All groups share one centre, and each spreads out both ways along 8 directions, with some noise.
In the rows, zero is written as 128.
Some rows, each with its group after it:
[119 110 153 134 120 126 146 144 128 137 135 179 128 105 134 112 108 124
  99] => T
[119 102 116 142 125 125 169 135 137 132 166 169 101 123 140 135 107  93
 137] => P
[111 130 128 131 158 117 128 129 118 110 126 154 141 132 138 113 144 141
 131] => N
[126 140 141 113 137 132 130 119 109 119 124 150 138 122 138 135 114 106
 121] => Q
[119 128 133 112 114 130 124 127 145 118 134 122 123 111 122 113 115 125
 121] => N
[126 151 113 118 151 130 113 121 115 121 119 129 127 134 121 118 151 142
 128] => P
[118 160  95  85 134 143 108 105  85 111 108 138 134 145 110 107 168 157
 120] => Y
[122 112 150 148 147 109 142 137 139 121 140 119 124 106 144 132  70 117
 155] => T
[133 142 150  97 168 103  84 144 120 134 114 101 144 140 128 140 107 117
 128] => Y
[118 150 144 127 136 123 113 136  91 136 102 165 121 146 124 114 130 115
 114] => T
[157 168 175  83  96 129  81 147 130 154 104 101  95 109  83 110 112  91
  71] => N
[112 156 147 138 117 142 145 105  94 117 106 170 142 125 145 135 115  97
 116] => P
[ 69 148 153 163 155 118  86 136 161 148 148 183 121 125 153 113  98 118
 105] => Q
[122 148 145 137 109 143 156 111 110 110 110 154 144 101 135 131 130 129
  98] => Y
[140 105 124  82 159 125 100 135 154 130 156 108 129 102 118 102 109 147
 134] => T
[119 150 178 132 155 120 123 123 132 106 123 144 102  95 129  89  79  85
 141] => V
[117 162 132 126 165 113  91 124 136 108 101  99 149 121 122 104 159 174
 120] => P
[100 139 157 147 127 120 138 126 141 109 125 146 142  99 144 114 112 136
 107] => P
[117 136 140  99 123 123 116 135 130 110 126 138 131  99 114  91 129 151
  97] => N
[120 156 152 125 172 115  90 142  88 153  98 176 138 155 133 127 133 114
 108] => Q
[ 99 138 138 175 138 120 125 136 134 146 138 182  91 151 136 113 108 107
 141] => Q
[116 158 163  87 124 135  95 115 107 111  96 132 154 116 132 114 112 118
 102] => P
[111 163 146 124 133 140 114  99 112 100 112 136 119 108 131  92  93 122
 144] => V
[102 115 123 119 116 118 140 136 143 109 143 144 125 117 132 104 125 139
 120] => Y
[118 134 108 120 128 130 103 122 141 131 145 118 106 141 121 111 125 128
 148] => V
[ 99 143 154 114 146  90  95 156 133 116 120 117 123 149 127 112 105 109
 136] => T
[ 86 176 103  93  57 144 123  94 156  70 120 108 133 124 115 101 197 136
  97] => T
[150 139 171 194 152 120 139 152  91 160  75 191 123 143 123 119 168 120
 100] => Y
[119 157 182 151 128 116 115 140 124 116  99 145  80 100 105  56  91 127
 125] => V
[105 127 145  98 117 131 120 126 133 114 136 146 134 100 134 102  94 135
 110] => V
[107 116 109  96 106 137 128 113 150 117 158 125 134 114 135 129 113 130
 120] => V
[133 143 157 130 153 115 125 136 144 108 119 116 108 106 118  95 124 110
 138] => V
[121 175 141  80 183  95  96 128  63  93  67  87 194 138 136 151 118 157
 132] => T
[143 148 159 114 115 118 108 153 175 115 114  81 113  98  90  95 162 128
  84] => N
[108  92 157 129 141  87 130 165 180 109 160 111 133 103 143 117  88 123
 138] => T
[ 69  99 110 152  63  88 149 161 194 101 176 109  85 127 118  80 101 161
 145] => Y
[138 133 109 101 144 134 128 121  99 124 131 147 132 139 128 134 143 119
 129] => P
[108  81  96  45 180 141 138 109  82 114 185 209 135 113 152 108  66 120
 160] => Q
[109 160 149 131 146 115  97 143 108 132  92 161 160 131 130 120 161 161
  75] => Q
[125 135 141 122 112 124 116 137 135 133 128 127 112 120 118 111 116 119
 113] => N
[140 133 125 119 156 134 142 107  76 123 103 130 196 160 169 212 141  98
 133] => N
[139 165 151 134 137 126 123 134 104 123  96 141 107 116 101  96 145 127
 112] => V
[143 153 159  90 120 168 116 100 104 134 114 155 125  77 111 102 100 111
  87] => Y
[ 92 110 110 158 122 136 198 113 161 107 190 179 102  63 149 121  87 125
 123] => P
[105 107 144  99 103 115 123 153 128 130 136 156 124  97 117  87  95 167
  96] => N
[136 124 152 100 134 105 110 160 126 122 111 119 143 120 114 111 137 145
 102] => Q
[130  74 126  57 118 115 130 141 176 100 177  96 149  97 134 123 109 124
 127] => P
[120 149 102 155 191 135 108  99 134 119 146 125 100 174 147 136 132  73
 202] => N
[126 117 134 116 136 112 105 151 151 138 147 124  99 129 115 100 114 125
 136] => P
[118 147 109 104 134 151 113 104 121 119 137 144 103 132 118  98 136 117
 140] => Y
[114 117 124  90 120 135 138 116 123 106 146 148 136  97 131 112 108 132
 121] => Q
[133 114 142 100 148 107 119 152 126 126 124 117 143  95 120 106 105 172
 112] => T
[128 146 135 100 123 117 112 138 119 117 103 103 158 110 116 121 136 169
  98] => Y
[130 101 134 107 140 162 157 122 106 116 141 247 126  95 126  66 175 132
  83] => Y
[100 116 134 108 120 123 119 133 117 125 135 159 151 126 140 123 115 145
 108] => V
[176  52 111  95 101 112 223 153  72 105 143 141  91 130 104 104 109 115
 182] => Q
[127 132 128 114 122 135 121 128 117 129 120 152 125 119 116 105 139 144
 103] => T
[129 160 158 137 152 127 128 117 116 100 109 138 118 108 129 106 118 103
 134] => V
[152 153 124  97  58 152 128 119  62 151  76 106 154 137 106 165 130 151
  80] => N
[125 101 108  84 125 126 133 138 120 116 144 142 123 112 114  84 121 168
 131] => Q

New rows, each followed by its group:
[ 95 133  97 102  97 155 141  88 120 105 149 145 156 124 158 153 111 125
 126] => V
[104  89 173  93 156  92  99 172 180 130 168 138 134  94 143 107  70 116
 107] => Q
[ 98 156 137 186 171 112 128 145 123 144 128 192  86 110 124  96 111 147
 119] => P
[155  89 104  92 116 108 117 173 125 150 135 118 103 162  92 103 168 150
 127] => P
[106 145 131 140 150 130 143 117 126 116 133 163 125  98 142 123 111 131
 116] => P
[102 110 105 109 117 141 136 108 144 124 167 146 136 132 158 156 100 101
 136] => V
[120 111 149 126 139  95 106 167 154 138 135 117 116 128 114  99 115 142
 122] => Y
[147 143 149  80 138 144 101 116 132 122 115 101 147  82 116 114 117 136
  98] => Y
[114 151 113  53 141 171 131  70  94  94 140 166 157  96 145 127 119 100
 111] => Y
[104 153  99  79 137 128  96 116 105 114 128 127 121 156 119 108 129 135
 141] => Y
[123 163 153  63 155 146 103 105 131 100 130 145 135  82 126 106 114  88
  90] => N
[127 119 125 116 134 124 132 129 128 121 135 138 129 132 131 130 133 121
 130] => P
[ 97 134 109 118  85 135 108 126 122 142 136 144 115 143 119 103 115 157
 119] => V
[109 160 140 136 147 127 120 131  90 139 111 191 112 107 118  97 114 144
  94] => P
[ 74 135 111 118 105 152 116  79 116 105 134 148 156 134 164 128  91 149
 153] => V
[137 167 133 172 115 134 133 131  87 161 105 171  69 164 104 118 148  91
 124] => V
[114 184 148 140 123 134  83 116 152 129 106 103 117 128 119 121 138 119
 107] => Q
[116 145 156 135  72 122 116 153 124 138 103 140  93 117  94  68 124 162
  93] => P
[105 120 160 134 128  92 121 165 150 122 125 143 134  92 117  87 121 176
  88] => P
[ 93 118 137 170 122 124 184 120 164 101 166 166 127  84 161 134  88 105
 127] => P
[122 155 140 115 151 123 108 125  92 130 105 140 128 138 126 125 109 118
 133] => T
[109 140 183  61 129 141  98 106 120 103 129 144 168 106 159 137  57  60
 110] => P
[112 125 140 107 143 104 106 151 125 130 128 138 128 137 124 113 111 133
 119] => Y
[111 121 155 135 142 108 133 143 137 104 121 136 150 111 142 112 121 145
 121] => V
[128 166 112 162 141 156 149  84 121 110 135 133 100 142 146 155 129  56
 168] => V
[138 109 174 121 130 156 165 116 122 118 133 222 143  66 142 109 124 106
  70] => Y
[ 88 145 158 102  87 156 162  94 132  89 143 173 150  49 151 118  64 116
  81] => P
[ 97 157 156  85 129 156 130  76 130  65 128 130 148  55 151  94  67 118
 129] => V
[114 120 126  82  79 158 121 114 169 125 169 155  98  84 112  80 119 123
  88] => T
[135 116 146 129 170 128 134 133 125 122 129 170 146 125 145 124 151 112
 123] => Y
[144 144 135  95  74 145 125 114  87 121  88 123 135 163 115 131 153 101
 120] => P
[141 180 142  66 169 135  36 124  78 142  79 114 131 168 104 101 144 123
 128] => P
[ 96 106 104 112 175 119 129 118 143  92 158 152 146 116 151  99 127 157
 159] => N
[128 162 134  97 163 126  97 125  79 132  92 158 145 152 128 127 152 117
 107] => T
[148 141 142 168 132 144 135 110 153 123 120 108 113 106 124 122 144 115
 133] => Y
[118 142 103  66 127 167 112  83 104 122 158 149  87 110 117  94  73 101
 153] => Q
[124 133 163 187 210  88 121 162 139 129 119 170 111 166 147 124 158  77
 148] => N
[126 117 131 124 100 126 134 134 145 124 140 127 106 125 118 111 120 118
 130] => P
[ 97 185 172  95 142 144 116  97  80  99  86 182 184  80 155 124  99 133
  69] => P
[111 122 160 101 153  99  99 156 146 118 127 132 151 102 130  99 111 153
 101] => P
[109 153 163 102 135 126  91 122 134 105 103 110 158 112 138 109 117 134
 112] => P
[109 149 163 128 148 115 111 145 108 137 111 171 127 119 131 108 106 126
 100] => P
[160 149 182  90 153 121  92 137 119 134  83  81 177  85 122 148 100 137
  80] => Y
[129 155 120 103 118 154 132  83 115  89 107 104 163 136 145 152 149 102
 142] => P
[145 130 157 133 172 104 136 150 136 116 121 131 125 116 128 124 140  94
 122] => V
[120 125 110 105 137 125 124 128 148 109 144 120 129 101 116 105 137 162
 114] => P
[114 141 146 132 147 128 111 112 137 112 129 124 129 139 149 133 108  87
 150] => P
[128 103 114  95 162 118 148 123 121  88 134 124 176 119 148 140 152 147
 136] => Q
[122 116 149 113 135  96  90 171 152 139 126 117 113 120 101  77 127 171
 110] => P
[111 146 115 139 139 125 132 133 131 129 135 155 101  98 110  92 127 165
 112] => P
[121 134 134 123 147 113 119 134 131 117 121 116 134 129 129 122 121 131
 138] => T
[113 137 140 109 136 128 107 132 109 140 134 169  99 137 121 101  98 104
 125] => Y
[123 146 138 148 145 132 139 112 123 111 118 137 118 127 136 125 130 100
 145] => V
[136 154  52  72 189 161 118  74 115 103 148 108 134 115 123 137 165 149
 150] => P
[101 152 142 125 127 127 124 127 138 109 122 142 132  74 119  89 118 177
  88] => P
[ 87 152 132 144 125 144 144  88 164  91 156 134 120  76 152 116  86 114
 132] => P
[115 137 119 134  59 141 136 119 160 116 141 100  83 113 105  88 123 134
 136] => P
[125 100 140 129 147 138 157 115 154 103 157 170 141  98 153 122 135 100
 125] => Y
[ 98 202 190  93 163 133  54 104  94 106  63 133 174 110 137 105  99 133
  92] => P
[147 122  82  97 137 130 118 139 118 143 139 119 101 140  95 105 168 163
 131] => P
[ 99 134 151 133 145 108 110 138 162 112 138 125 126  90 131  94 106 149
 117] => P
[135 110 156  99 116 116 155 159 146 134 155 157 116  88 120 129 107  91
  76] => V
[ 92 117  97  76 121 123 145 112 137  72 148 123 174 110 145 126 145 158
 120] => Y
[122 143 123 121 108 140 161 113 102 115 120 162 146 117 136 150 146 115
  91] => V
[128 179 176 123 159 139 113 101 119  92 103 129 101  86 119  71  89  93
 146] => V
[ 99 140 126 112 111 131 136 108 129 102 136 119 138 117 141 137 100 116
 130] => Y
[101 170 111  80 100 153 123  92  92 105 123 134 131 114 123 124 108 133
 113] => Y
[130 120 124 111 108 127 132 124 145 106 129  97 142 128 125 119 145 136
 129] => P
[119 148 151 139  77 136 146 117 103 111  94 142 137 132 128 123 141 120
 110] => P
[154 126 158 116 176  91 111 167 168 112 127  87 113 102 100  86 154 130
 120] => V
[122 117 132 124 151 104 126 143 144 105 123 110 162 127 141 136 145 146
 127] => Y
[105 160 165  93 142 142 104 102 108 109 116 153 149 105 148 125  86  94
 108] => P
[116 160 142 125 104 125  94 134 119 122  89 118 103 116  86  48 137 195
 117] => V
[132 160 107 101 138 145 104 114  94 135 114 139 108 136 105 109 146 136
 127] => P
[135 119 137 125  79 122 127 144 132 131 117 114 108 156 107 106 146 124
 132] => P
[123  99 128 129 164 103 140 150 126 119 135 149 143 137 143 125 138 138
 141] => Q
[150 115 112  53 149 165 111 100 130 128 158 116 135  63 116 104  94 153
 120] => T
[103 167 146 165 112 120 100 133 157 131 105 119 120 126 117 111 156 150
 103] => Q
[101 121 158 173 102 108 142 135 179 101 133 110 127 118 144 117 113 118
 140] => P
[143 138 156 114 182 118 136 123 143  85 120 111 146  93 136 124 133  97
 136] => V
[116 127 124  85 127 141 131 109 118 111 147 150 124 102 129 111  93 115
 127] => Q
